There are 4 ways to turn a row about zero (a turn may also mirror it). The second row of each pair is the first, turned, with some noise. The first 36 pairs use one turn. New pairs use 3 turns, one after the other, and a turn may come again.
Some pairs, each with its turns in order after it:
-153 -48 41 -46 -30 -89 -114 -17
30 83 20 -164 -35 68 117 -62 -> z20

235 -113 -104 -353 -17 143 -80 16
83 -8 -306 228 -104 128 -113 196 -> z735

-41 138 164 -258 -3 4 303 -33
-17 -225 -217 -218 -28 -53 136 201 -> z888

130 48 -325 -312 -3 98 59 -283
-31 -36 -310 168 246 125 -273 191 -> z735

71 121 -175 273 58 187 -45 211
106 -15 -74 79 62 269 298 84 -> z310

212 -232 -121 226 95 -129 47 78
-134 53 88 214 164 171 83 -190 -> z310

33 -262 142 264 11 213 -191 41
-117 110 114 -33 -63 -230 -286 -303 -> z20

147 79 -14 -427 449 131 -92 -202
55 -95 271 145 524 298 99 -119 -> z20

-261 103 106 126 -272 -191 181 118
64 171 245 -374 -110 50 18 -79 -> z310

-43 -155 13 -57 -232 -51 -31 -212
-87 94 94 -3 57 4 -30 313 -> z735

249 -45 -166 -112 205 26 54 197
24 -266 -47 220 23 225 -27 -71 -> z310

26 -35 -238 -39 -33 -113 368 -31
-273 14 20 248 171 -28 -177 -108 -> z735

93 -35 155 -53 -149 -111 325 423
-329 -153 -56 -227 247 78 -190 235 -> z888

-14 130 -12 513 149 -161 2 -54
122 229 62 -71 448 148 223 -5 -> z310

357 445 98 -64 -81 26 20 -98
273 -170 266 134 64 -52 -65 383 -> z310

305 -91 -340 -151 54 -58 103 -45
-55 -347 107 292 62 -38 46 -172 -> z310

168 119 -222 84 -239 -228 -214 -166
-216 403 -69 195 -30 -158 100 -75 -> z888

11 196 371 -6 318 103 -204 8
-176 81 -33 62 333 -119 189 -336 -> z20

-29 -195 -139 -6 -180 85 124 383
204 -236 18 82 -382 -61 -79 -61 -> z20

-203 -361 -18 61 121 -51 170 25
-167 258 -13 94 18 -320 101 -20 -> z735

258 39 -155 -62 246 81 18 -114
-2 -120 166 146 292 -5 -103 116 -> z20

417 82 -76 -264 -64 -120 62 96
-382 5 -149 -75 -220 -146 -153 59 -> z888

170 -283 308 -257 74 58 -151 26
121 29 -84 -159 -306 244 -304 60 -> z888

64 -166 189 -103 -299 333 -136 -30
-198 150 -21 116 -375 -87 -10 243 -> z310

0 29 361 -275 72 -25 115 -1
167 1 71 267 86 146 291 77 -> z735

68 -200 231 -250 -453 -141 114 -230
-66 221 -234 -39 -190 204 31 505 -> z888

-101 116 -42 31 60 -89 125 148
-91 -97 -28 -91 165 0 100 -53 -> z888

303 -108 -54 105 184 -49 376 -22
-260 -270 -91 304 61 -178 60 -167 -> z735

8 57 195 158 399 37 138 232
111 -212 156 -357 174 -72 -163 -169 -> z888

17 -229 142 88 -454 -191 -46 -183
-36 443 -13 110 29 168 28 371 -> z888

-212 -117 -179 -395 -201 79 -77 81
338 49 98 -20 -229 343 62 -82 -> z20

-91 -132 -31 17 -39 9 -63 -52
-49 114 -26 -46 -6 -99 -11 102 -> z735

-160 -80 -212 0 -304 -101 -65 -267
100 284 23 -227 -185 151 -100 229 -> z20

7 -103 -318 -50 -242 78 -282 1
51 15 -50 202 -248 -184 292 -146 -> z310

169 -72 -126 206 -41 183 -89 -58
-23 -160 -93 -119 -124 -185 -168 80 -> z735

135 94 -148 79 50 76 44 138
73 -90 53 186 13 -158 -32 94 -> z20

New pairs. What belongs after each?
46 -274 230 3 -249 -139 -100 196
-24 130 183 -210 158 -106 -301 155 -> z888 z888 z20

-133 55 -25 214 178 -218 -36 232
4 164 -232 6 244 214 54 146 -> z310 z20 z310

-288 257 30 1 -234 197 -223 -145
-124 -162 -19 196 -174 -253 -357 82 -> z735 z735 z735

-198 58 39 160 510 -48 -119 11
-187 -122 -73 -6 149 196 225 420 -> z735 z888 z888

-601 101 91 -96 -264 -305 63 327
187 45 398 596 296 -214 -180 -58 -> z310 z20 z20

246 -290 213 186 -102 79 -255 -116
198 -230 136 122 398 -66 155 -100 -> z888 z20 z310

-6 -150 94 -5 -235 22 -168 81
-11 -167 -265 58 44 34 17 -91 -> z310 z310 z20

149 326 191 91 -100 3 -109 -147
-339 16 48 -204 36 179 10 175 -> z20 z888 z20

-185 -254 -78 163 16 37 -86 204
33 -338 -85 -147 43 29 -122 153 -> z888 z735 z20

-78 -39 93 44 231 -138 41 -204
-20 -109 29 103 203 -9 -48 258 -> z310 z888 z735

-179 -176 -23 177 -154 -114 -62 -45
17 6 -99 61 -100 150 75 289 -> z20 z735 z310

1 -201 324 98 -137 92 3 23
88 122 -89 -15 -113 -44 -136 345 -> z735 z310 z310

-47 120 -9 -16 295 213 -141 -10
88 -26 289 -40 -61 245 -90 -65 -> z888 z888 z735

-105 -179 -91 -61 -145 300 189 -239
-47 250 119 -20 303 204 174 -8 -> z735 z888 z20

47 208 -145 46 -113 9 177 -267
-134 5 -154 36 20 -171 -233 248 -> z888 z310 z310

247 -95 -375 329 -189 77 64 -126
180 -96 -178 -329 -155 46 116 391 -> z888 z735 z888

205 -156 -5 -16 28 283 -83 79
-103 221 35 53 -79 -149 249 -69 -> z735 z888 z20

64 -255 -79 230 12 -249 -476 227
26 287 -68 252 260 -382 62 -348 -> z735 z735 z20

-159 -137 -115 145 -84 -164 -6 -133
-47 -3 -212 154 143 -117 -157 41 -> z735 z888 z735

227 -187 -120 106 50 158 2 103
55 132 -94 -127 -7 -167 220 171 -> z735 z310 z888

-327 246 -163 126 -171 280 -122 95
-248 8 -365 -208 209 139 100 -221 -> z888 z888 z20

-105 131 271 -136 -85 110 -264 28
-33 124 -379 -75 -37 -144 172 -32 -> z20 z735 z735

-239 184 -99 -79 383 -14 -34 -111
-107 186 1 -133 -126 -214 153 -316 -> z888 z735 z735

-151 -394 28 1 -292 -157 -191 -367
274 150 234 -32 -158 -122 -308 415 -> z20 z888 z20

27 178 34 -325 -127 100 3 -407
89 130 -232 -429 83 212 35 -168 -> z888 z888 z310

148 32 193 94 169 86 70 379
232 36 -16 -219 13 -66 379 -104 -> z20 z310 z888

85 51 2 259 -195 61 342 102
-93 -71 -82 368 -189 138 -10 -138 -> z310 z888 z310

204 15 272 -151 90 105 47 -79
9 -104 266 -24 -96 -3 130 243 -> z20 z310 z20

-117 -37 -167 213 -72 -176 130 228
203 -88 -125 210 -16 70 195 -203 -> z735 z735 z735

227 -171 -93 105 -152 144 22 14
-33 -21 -238 -31 -79 -10 -13 240 -> z888 z735 z888

31 409 -172 -199 95 254 172 -53
189 -548 69 -17 30 -129 -87 1 -> z20 z310 z888

-150 51 -109 6 199 116 -209 90
-161 194 103 126 121 60 -86 -167 -> z735 z310 z310

20 58 241 156 193 188 148 -11
22 -118 -280 -85 152 58 150 130 -> z20 z20 z888

-253 -92 -163 69 195 168 62 52
141 106 -238 -245 -27 47 101 -36 -> z888 z310 z310

79 -15 28 26 122 187 100 -429
266 -167 236 -62 -91 -2 238 128 -> z888 z310 z735

272 123 34 232 324 -57 93 -138
120 158 -178 -301 308 -104 0 -150 -> z888 z310 z20

70 31 -21 -82 19 -104 -35 -292
-40 -160 -41 -32 -37 -51 -243 -174 -> z310 z20 z310

-384 -88 170 -17 -60 208 -2 -38
59 188 -24 317 -134 -146 170 154 -> z20 z20 z20

-139 -173 -186 -26 -381 -120 14 127
-106 -31 230 72 -179 -248 63 -296 -> z735 z888 z888

-23 -112 -130 -178 -183 165 135 -301
61 -137 187 -17 -231 276 201 6 -> z20 z310 z310

218 -37 50 -51 -90 232 -37 -20
-143 -79 -75 20 3 276 -34 63 -> z888 z20 z735

198 -247 46 -94 -17 -86 6 -182
21 -183 33 -124 -50 -59 -295 18 -> z310 z735 z310

-431 -179 -133 -179 -333 70 -38 143
151 -79 226 396 -81 365 -107 147 -> z735 z310 z310

